There are 10 hidden switches. A switch that is on adds its own fixed numbers to the row, and there is some noise. The rows also spread widely along 13 directions, which tell nothing about the answers.
In the rows, 128 means zero.
Known rows, each followed by its switches (1 for on, 0 for off):
[105 148  85 116 148 114 118 112 145 101 123 116 186 136 151 121 106 135
 102 128 120 116 120 121 118 138 164 130 112 146  89] : 1 0 0 1 1 0 0 0 1 0
[ 84 123  87 140 118 127 101 128 139 146 107  94 118 116  88 156 129 153
 125 115 126 146 119 113 142 138 141 132 123 172 121] : 0 1 1 1 0 1 0 1 0 0
[ 72 122 134  59 178 144 152 103 161 106 111 143 209  83 127 114 184 102
 128 137 142  54  69 193 114 125 114 112 159 106  86] : 0 0 1 1 1 1 0 1 1 0
[122 181 125 153 105 141 129  60 160 134 148  91 103  48  93 178 114 163
 183 119 155 154 105 111  78 165 135 134 111 132 111] : 1 0 0 1 0 1 0 0 0 1
[ 81 113 104 118 129 144 101 123 133 128  54 166 128 137  82 130 120 105
 115  90 127  85 114 155 111 147 136 118 101 157 135] : 1 1 0 1 0 1 1 0 0 0
[128  96 117 116 167  88 120 220 133 175 106 119 166 207 162  95  88 147
  10 177 131 141 156  80 138  81 166  85 134 130  93] : 1 0 1 0 1 0 0 1 1 0
[129 159  90  87 183 153  86 141 167 182 127  78  62 103  77 110 112 167
  93 103 151 134 106  90 160 173 149  85  45 105 113] : 0 0 0 1 0 0 1 1 0 0
[165 118 130  87 168 118 136 166 114 120  86 116 131 155 140 101 109 130
  75 138 147 112 138 108 120 118 177  75 102 101 115] : 1 0 0 0 0 0 0 1 1 0
[ 82 171 120 123 137 124 115  52 158 157 165 131 192  93 128  99  94  76
 139  76 134 118 117 114  89 152 161 149 101 163 113] : 1 0 1 1 0 0 1 1 1 0
[136 142 133 138 125 109 151 147 170 137 106 115 121 106 132 119 106 178
  86 181 146 155 128 112  74 127 155  95 138  90 122] : 1 0 0 1 0 1 0 1 1 0
[138 102 112 114 148 132  94 152 132 117  96 107 177 155 130 129 133 141
  97 151 135 125 102 117 139 133 145 101 107 135 133] : 0 0 0 0 0 0 0 1 0 0
[ 95  98 136 117 166 120 123 122 154 153 145 117 220 132 128 152 163 117
 118 147 131 109  57 119 123 135 125 139 114 156  91] : 1 1 1 0 0 1 0 0 0 1
[135 123 129 165 135  95  88 184 114 162 118  59 190 151 129 132  91 150
 112 197 111 181  86  67 133 134 139 154 159 189 166] : 1 1 1 1 0 1 1 1 1 1
[121 127 121 161 139 115 120 129 193 138 123 107 176 137 153 111 157 162
 130 156 103 142  75 114 110 170 145 153 132 160 134] : 1 0 0 1 1 0 0 1 1 1
[133  69 150 108 159 106 152 186 109 141  96  95 156 157 139 131 154 126
  76 156 141 135 116 113 132  86 144 112 155 145 117] : 0 1 0 0 0 0 0 1 1 0
[145  95 145 147 151 114 128 128 175 151 132 119 196 168 172 102 167 135
 116 130 119 144  90  94 108 168 167 138  95 171 122] : 1 0 0 1 0 0 0 1 1 1
[113 173 163 187 109 137 137  95 170 139 104 180  99 143 109 120  84 114
 165 131 147 103 117 128  73 157 148 151 103 119 156] : 1 0 0 0 0 0 0 0 0 0
[134 162 138 145 122 153 104 103 108 138 131 111  93 136  98 158  57 116
 172 101 167 133 141  96 115 127 147 132  92 144 120] : 0 1 0 0 1 0 0 0 0 0
[ 87 127  62 133 116 106 131 153 159  70  43 127 133 114 121 139 149 183
  77 170  79 120 123 176 112 145 139 112 170 127 135] : 1 0 1 0 0 1 0 1 1 0
[104 176 139 109 148 124 134  95 107 138 121  80 132  56  82 119 112 107
 172 136 147 111  62 129 132 135 122 162 163 147 162] : 0 0 0 1 0 0 0 0 1 1
[ 84 179 136 133 130 130 130 100 137 142 139  93 114  64  84 145 100 128
 165 146 151 117  97 137 113 114 114 151 173 132 137] : 0 0 0 0 1 0 0 1 1 0
[170 160 152 145 146 151 159 137 142 142  86 117  39 170 162 112 113 120
 133  91 110 149 177 124 115 170 152 114 101 133 105] : 0 0 1 1 1 0 0 0 1 0
[ 75 141 122 135 135 100 146 118 159 129 125 132 150 126 120 102 123 131
 135 141 140  96 108 125 127 118 167 156 151 138 126] : 0 0 1 1 1 0 0 1 1 0
[132 126 118 105 128 103 143 105 123 112 126  75 133  54  98 139 133 149
 131 128 153 133 106 107 106 105 175 115 140 122 130] : 1 0 0 0 0 0 0 1 1 0
[108 113 127 151 137 109 127 152 178 168 143 151 209 203 195 120  94 140
  34 163 139 159 160  91  77 122 146 104 100 143  61] : 1 0 0 1 0 1 0 1 1 0
[119 124 170 169 134 137 119 160 163 195 131 112  99 117  78 168 109 166
 120 186 170 143  93  90 104 120 113 126 117 118 128] : 1 0 0 0 0 1 1 0 0 0
[ 96 141  98  96 158 116 124 131 120 144  74 122 118 121 103 100 117  99
  94  91 105 103 110 144 128 141 138 119 132 162 139] : 1 1 0 0 0 0 0 1 1 1
[147 118 128 120 124 136  95 132 132 179  61  96 112  81  95  97 130  99
 100  94  99 159 116 114 113 145 133  83 131 159 176] : 1 0 1 1 0 1 0 1 0 0
[ 98 129 116 118 137 113 140 122 142 106 101 118 129 129 117 135 136 130
 137 119 133 108 125 141 112 140 160 130 117 139 111] : 0 1 0 1 0 1 1 1 0 0

New rows. What belongs after each?
[138 138  65  95 162  90 130 159 128  66 128  40 182  95 146 163 126 203
  81 207 121 144  99 108 139 111 162 114 151 103  83] : 1 0 0 0 1 0 0 0 1 0
[127 137  97 131 152 135 108 120 176 123 135 109 205 148 172 133 143 159
  91 144 114 151 102 116 103 178 136 121 100 153  86] : 1 0 0 1 0 0 0 1 1 1
[127 178  80 101 167 134 153 109 151  88 103  97  49 127 125 143 138 170
 159  80 111  99 127 142 135 196 175 125  68 127  69] : 1 1 0 1 1 1 0 0 1 1
[157 155 131 140 147  79 155 149 112  72 106  84 162 153 173 120 103 134
 139 181 109 129 127 113 113 130 184 153 158 135 123] : 1 0 0 1 1 0 1 0 1 0
[ 94 115  72 155 116 127 113 106 172 105 106 119 185 136 153 153 151 159
  92 124  92 153 116 129 106 163 141 145 116 176 101] : 1 0 0 1 0 0 0 0 1 0
[122 104 129 130 144 102 153 133 172 158 112 116 123 101 114 104 138 148
  96 122 124 143  98 104  99 140 168 128 109 127 142] : 1 1 1 0 0 0 1 0 1 1
[106 135 117 148 125 152 128  93 154  92  96 129 173 126 145 168 163 111
 144 128  95 124 110 171 110 164 103 144 142 156 111] : 0 0 1 0 0 0 0 0 0 0
[160 104 175 124 154 142 106 153 124 182 121  84 159 108 111 126 120 114
 119 152 155 147  85  87 112 113 126 116 137 144 146] : 1 0 0 1 1 0 1 0 1 0
[ 90 181  62 129 135 141 105 128 152 118 125  51  97  75  88 179 128 202
 131 164 118 152 100 130 153 166 113 136 141 135 107] : 0 0 1 1 0 1 0 1 1 0
[139 105 139  98 125 101 173  73 137  86 150  93 162  64 131 157 182 140
 165 101 170 114 125 117  85  97 203 111 131 124  66] : 1 0 0 1 1 0 0 1 0 0
[106 182 108 141 130 133 103 115 153 191 105 100 155  79 140 118  81 106
  64 130  81 183 132 128  90 142  87 108 177 162 121] : 1 0 1 1 1 0 0 0 0 1
[111 124 110 124 137 130 110  91 160 130 142 103 175 100 122 134 134 124
 135 101 125 130  91 117 107 141 151 136 107 158 118] : 1 1 0 0 1 0 0 1 1 0
[ 76 131 101  92 174 129 112 154 123 156  93 103  99 116  66 146 131 131
 102 130 128  83  86 137 162 128 118 129 118 147 114] : 1 0 0 0 0 1 1 0 1 0
[ 77 131 145  87 161 122 140 124 130 191 116  89 121  41  63 140 152  94
 112 118 142 110  83 140 110  97 103 115 175 145 111] : 1 1 0 1 0 1 1 1 0 0
[ 72 151  64 177 109 133 115 104 211  84 101 145 143 156 156 159 135 181
 116 138  86 142 134 161  96 204 132 152  91 147  99] : 0 0 0 1 0 1 1 0 0 0
[107  68 117 126 121 110 113 137 121 188  93  96 143 115 100 133 165 111
  78  90 121 155 132  95 134  97 150 112 151 203 121] : 1 0 1 1 0 0 0 1 0 0
[124 125  80 106 167 130 115 127 168 115 128  98 157 136 141 135 161 175
  96 123 115 127 100 116 136 175 160 111  82 138  84] : 1 0 1 0 0 0 0 1 1 1
[ 82 144  66 103 152  92 124 142 165 127 120  93 156 102 133 116 120 157
  65 146  96 127 118 129 131 125 153 109 139 126  95] : 1 0 1 0 1 1 0 1 1 0
[135 165 126 113 167 117 146 114 161 110 103 111 157 126 161 105 142 102
 134 127  89 113  95 150 104 176 142 122 120 130 112] : 1 1 0 1 0 1 0 1 0 0
[ 84 119 117 133 109 117 135 102 174 134 100 126 143  51  83 114 140 147
 135 127 128 121  85 135  85 124 152 129 156 129 154] : 1 1 1 1 1 1 0 1 1 0
[178 126 183  89 163 147 108 175  51 168  84  98 126 124  89 140  75  90
 103 161 186 115 117  97 126  74 119  73 143 113 140] : 1 0 0 0 0 0 0 0 0 0
[160 131 127 110 162 113 160 159 140 105 105  65 101 102 134 150 178 167
 127 162 111 127 112 129 133 127 156 102 159 107  91] : 1 0 1 0 1 0 0 1 0 0
[112  92 161 150 114 114 176 105 143 156  92 109 105  81 116 142 197  98
 135  92 100 141 123 146  94 115 132 142 185 182 134] : 1 0 1 0 0 0 0 1 1 0
[105 143  73 106 155 125  72 134 144 125  88  94 152 100  79 114 127 142
 113 138 108 100  56 125 158 156 139 120 115 142 168] : 1 0 0 0 0 0 0 1 0 0
[117  90  99 169 112 127  84 125 154 122 131  68 212 152 158 184 174 156
 127 150 100 183 100 108 130 159 121 147 124 208 108] : 0 0 0 1 0 1 0 1 0 0
[ 54 138 101  94 178 101 154 152 172 137 103 163 149 138 109  97 140 157
  66 162 139  58  89 147 130 124 152 122 136 102  94] : 1 0 1 0 0 0 0 1 1 1
[ 66 183 132 102 141 111 151  95 148 190 120 125 104  46  79  96  80 103
 104 105 150 115 109 133  79 118 126 116 153 124 127] : 1 1 0 1 0 1 0 1 1 1
[ 81  65 157 114 162 122 128 125 123 181 150 152 234 172 132 150 152  68
  90 112 161  97 100 104 120  80 135 133 118 181  68] : 1 1 1 0 0 0 0 0 0 0
[142 168 118  87 166 123 141 145 124 123 104  67 108  77 128 117  99 131
 107 156 115 137 117 136 130 127 129  96 149  92 127] : 0 0 1 0 1 1 0 0 1 0
[114 175 138  91 174 144 160 102 174 141  91 141 105  91 127 101 163  94
 128 101 105  83 110 179 100 173 125  96 123 102  94] : 1 0 1 1 0 1 0 1 0 0
[114 117 124 155 124  94 127 139 183 117  98 119 164 120 124 112 152 159
 128 172 111 125  80 123  99 153 162 141 132 133 158] : 1 0 0 1 0 1 1 1 0 0
[139 166  95 142 131 129 124 127 119  78  73 112 116 153 141 146 110 132
 137 123  88 127 143 142 116 166 154 125 129 144 122] : 1 1 1 0 0 0 0 1 0 0
[129 113 124 130 156 140 136 156 126 111 105 121  99 199 130 182 147 158
 134 126 143 103 136 124 135 145 152 124  84 150  66] : 1 1 0 0 0 1 0 1 1 0
[126 134 122  77 174  86 164 159 103 137 111  65 105  95 111 127 126 125
  94 140 132 118 117 118 131  96 156 104 153 120 101] : 1 1 0 0 0 1 0 1 1 0
[142 119 181 129 168  96 166 143 138 201 156  78 110 132 143 114 147  90
 120 116 131 152 132  87 129 112 155 132 129 149 104] : 0 0 1 0 0 0 1 1 0 0
[106  77  74  89 158 135  92 136 162 119  95 147 150 168 104 103 145 154
  85  86 145  95 109 109 155 151 194  90  33 123 115] : 0 1 1 0 0 0 0 1 0 0
[165 102 157  87 161 102 195 155 157 106  79 100 133  79 143 101 190 158
  86 174 137 126  98 138  87 110 167  85 168  74 119] : 1 0 0 1 0 0 0 1 1 0
[ 77 121 127  81 179 137 127 121 149 139 113 115 207 100 115 112 181  99
 115 144 125  81  50 161 145 133 108 138 162 145 120] : 0 0 1 1 0 0 0 1 1 0
[110  95  99  98 153 126 130 100 190 117 122 131 201  85 127 126 182 160
  90 128 134 116  75 130 102 151 159 100  92 108  97] : 1 0 1 0 0 0 0 0 0 1
[133  93 136 186 124 148  91 142 201 151 116 112 182 121 115 152 173 182
 124 189 116 160  52 106 108 162 115 132 127 140 162] : 1 0 1 0 0 0 0 1 0 0
[125 141 157 137 171 125 133 198 124 101  87 140 131 195 100 147 121 171
 149 225 173  62  75 123 138 130 151 146 139 101 125] : 1 1 0 1 0 0 1 1 0 0
[ 78  81  83 103 126 127  70 148  88 175 108  91 159 122  76 172 113 117
  77  94 137 137 140 100 148  75 130  94 136 196  91] : 1 1 1 0 1 1 0 1 0 0
[112 126 106  91 141  77 162 148 104 123  93  73 110  77 106 135 130 142
  99 141 130 122 141 116 131  74 176 100 174 126  91] : 1 0 1 1 1 1 0 0 0 0
[135 116 112 110 131 126  81 149  55 113  84  81 196 139 125 154  98  94
 113 140 118 133 125 117 139 107 130 109 159 188 139] : 1 0 1 0 0 1 0 1 1 0
[117 165  98 108 178 119  97 133 139 161 126  94 173 151 154  84 102  94
  99 114  91 123 110 108 152 155 146 130 117 170 109] : 1 0 1 1 1 0 0 1 1 0
[110 135 133  95 123 104 163  81 159 128 129 131 137  49 109 105 114 125
 109 106 165 116 125 126  61 109 180  89 112  89 118] : 1 0 0 0 0 1 0 1 1 0
[154 167 124 152 112 115 147 124 153  93  71 133  82 148 157  88  92 140
 133 119 111 139 172 134  88 157 185 110 120 114 143] : 0 0 0 1 1 0 0 1 0 0
[125 102  86 112 119 179  65  92 129  41  63 149 246 133 137 157 151 124
 141 125 108  99  91 175  99 177 124 101 106 152 142] : 1 0 1 0 0 1 0 1 1 0
[160 101 166 112 111 140 136 122 130 146  79 122 138  68 108 111 111 120
 104 134 168 158 130 117  71 104 148  65 132  93 160] : 0 0 1 1 0 1 0 0 0 0
[171  91 134 104 164 145 132 133 153 146 102  94  98 128 125 120 183 142
 122  83 129 137 120 100 127 166 180  97  71 141 108] : 1 0 1 1 0 0 1 1 1 0
[113 179 165 109 207 159 156 152 176 167  91 137 132 133 152 102 153  91
 110 167  86  79  70 183 119 172  65 123 162 108  98] : 1 0 1 1 1 1 0 0 1 0
[ 92  89 152 144 108 116 137 143 113 125  81 139 172 123  90 147 134 129
 136 163 160 105  98 129 100  93 145 138 179 158 147] : 1 1 1 1 0 1 0 1 1 0
[101 152 137  92 178  98 157 130 165 141  65 144 161  96 129  51 132  68
  94 138  85  80  63 167 104 147 132 121 150 109 163] : 1 1 0 1 0 1 0 0 0 0
[ 85 109 150 142 144  92 181 152 141 190 126 119  58 144  91 156 133 150
 113 120 156 119 125  98 122 103 152 150 122 158  84] : 1 1 0 0 0 1 0 0 1 1
[122  81 143 122 164 120 116 153 154 155 140 145 194 180 125 109 122 148
  97 156 180 102  91  70 129 125 189 128  66 127 107] : 1 0 1 1 0 0 1 0 1 0
[102 145 179 131 161 123 174 114 182 170 143 152 141 137 141 110 148 107
 136 139 150  91  96 135  86 140 137 140 120 120  89] : 1 0 0 1 0 1 0 1 1 0
[116 138 110  93 168 104 126 171 151 136  82 124 111 126  97  82 106 168
  89 155 145  93  97 117 126 148 178 100 100  99 143] : 1 0 0 1 0 1 1 1 1 1
[156 209 115 166 102 133 131 111 141 120  95 103  47  96 117 147  45 162
 131 140 119 173 173 112  77 158 151 101 113  96 133] : 1 0 1 0 0 1 0 0 0 0
[ 77 182 149 143 126 128 156  83 140  99 128 156 186 122 138 126  96  98
 167 149 148  93 110 155  80 133 136 167 165 130 123] : 0 1 1 1 0 0 0 1 1 0
[ 54 117 106 125 131  93 137 124 176 127 120 131 201  84 106 132 147 150
  90 181 131 103  69 147 100 108 127 138 169 126 125] : 1 0 0 0 0 1 0 1 1 0
[132 159 117 135 128  97 140 123 123 122 114  94 149 121 151 132 104 121
 106 139 119 151 150 113  96 119 157 118 158 148 103] : 1 0 0 1 0 0 0 1 0 0
[108 118 118 152 120 115 116 143 157 106  84 135 149 136 120 118  99 145
 115 159 124 127 107 130 100 131 152 134 130 124 166] : 0 1 0 0 1 0 1 0 0 0
[119 125 165  97 152 112 156 125 138 178 115 138 119 105 112  99 117 106
  98 113 165 106 122 118  87 108 152  92 117 116 117] : 1 0 0 0 0 1 0 1 1 1
[136 165 117 161 118 108 160 126 157  80  92 119  92 133 128 129 120 184
 151 160 128 123 129 124  96 158 186 144 133 114 133] : 1 0 0 1 0 0 0 1 1 0
[ 60 142 101 113 127 105 144 123 135 155  56 127  88  73  72 114 152 120
  99 108 108  97 112 161 118 120 125 127 192 167 136] : 1 0 0 1 0 0 0 1 0 1
[131  91 114 103 144  70 161 153 116  91  67 104 123 116 109  93 143 145
 124 127 120  97  94 116 131 111 207 131 138 135 162] : 1 1 0 0 1 0 0 0 1 1
[127 171 161 106 137  98 140  90  95 149 129  99 143  72 107  90  72  64
 154 106 157 118 122 106  90 102 173 133 150 143 153] : 1 0 0 1 0 0 1 1 1 0
[ 85 146 117  69 141 108 146 116 119 169  88 147 115  86 101  81  78  85
  54  84 154 100 163 136  87  87 156  70 133 116 102] : 1 0 0 1 0 1 0 1 1 0
[125  36 121 122 137 124 111 134 138 109 128 126 233 190 158 153 177 130
 101 116 147 133 117 100 128 115 176 115  84 172  90] : 0 1 1 0 0 0 0 1 0 0
[ 96 157 115 112 143 129 123 133 100 151  53 125  95 126  98 109 115  80
 108  94 102 100 131 156 133 131 119 126 169 179 142] : 1 0 0 1 0 0 0 1 1 0
[107  87  95 117 122 107 123 103 195 129 107 124 177  93 127 101 166 156
  92 108 123 136  95 117  94 151 179 107  90 136 132] : 1 0 0 1 0 1 0 1 1 0
[101 150 109 107 162 103 148 141  98 118 110  86 115 125  98 163 126 131
 129 137 142  99 108 117 150 105 154 145 147 149  81] : 1 1 0 1 0 0 0 0 0 0
[ 64 161  85 126 139 168 113 126 148 114 101 121 109 102  67 199 146 189
 128 160 153  88  93 161 130 143  94 135 153 136  79] : 1 0 0 1 0 0 0 1 1 0
[107 126 152 181 125 114 142 121 175 161 149 112 147 128 124 157 157 145
 144 159 130 140  96 103 109 132 139 158 145 155 114] : 1 0 1 0 0 0 0 1 0 0
[105 127 117 126 133 141 122 134 115 152  94 108  87 140 117 153 111 111
 112  94 121 133 153 136 134 125 120 119 121 169 104] : 0 0 0 0 1 1 0 0 1 0
[108 111 133  77 175  87 158 128 149 130  98  98 148  87 117  66 176  99
 122 119 118  90  69 138 140 131 172 138 141 136 157] : 0 0 0 1 0 0 1 1 1 0
[ 64 130 108 131 138 129 153  80 175 132 128 143 123 105 109 149 164 118
 131  71 115 101 123 154  95 150 147 150 115 157  85] : 1 1 1 0 0 0 1 1 1 0
[136  35 122 125 115 120 138 112 184 105 114 105 199  85 132 134 213 171
 116 115 136 149  83 112  83 123 184 113 118 144 122] : 1 1 0 1 1 0 0 1 1 0
[ 98 127 118 104 145 140 100 135 110 167 127 110 106 138  76 155 103 137
 123 109 181 111 142  99 146 116 153 104  90 145  90] : 0 0 1 1 0 1 1 1 0 0
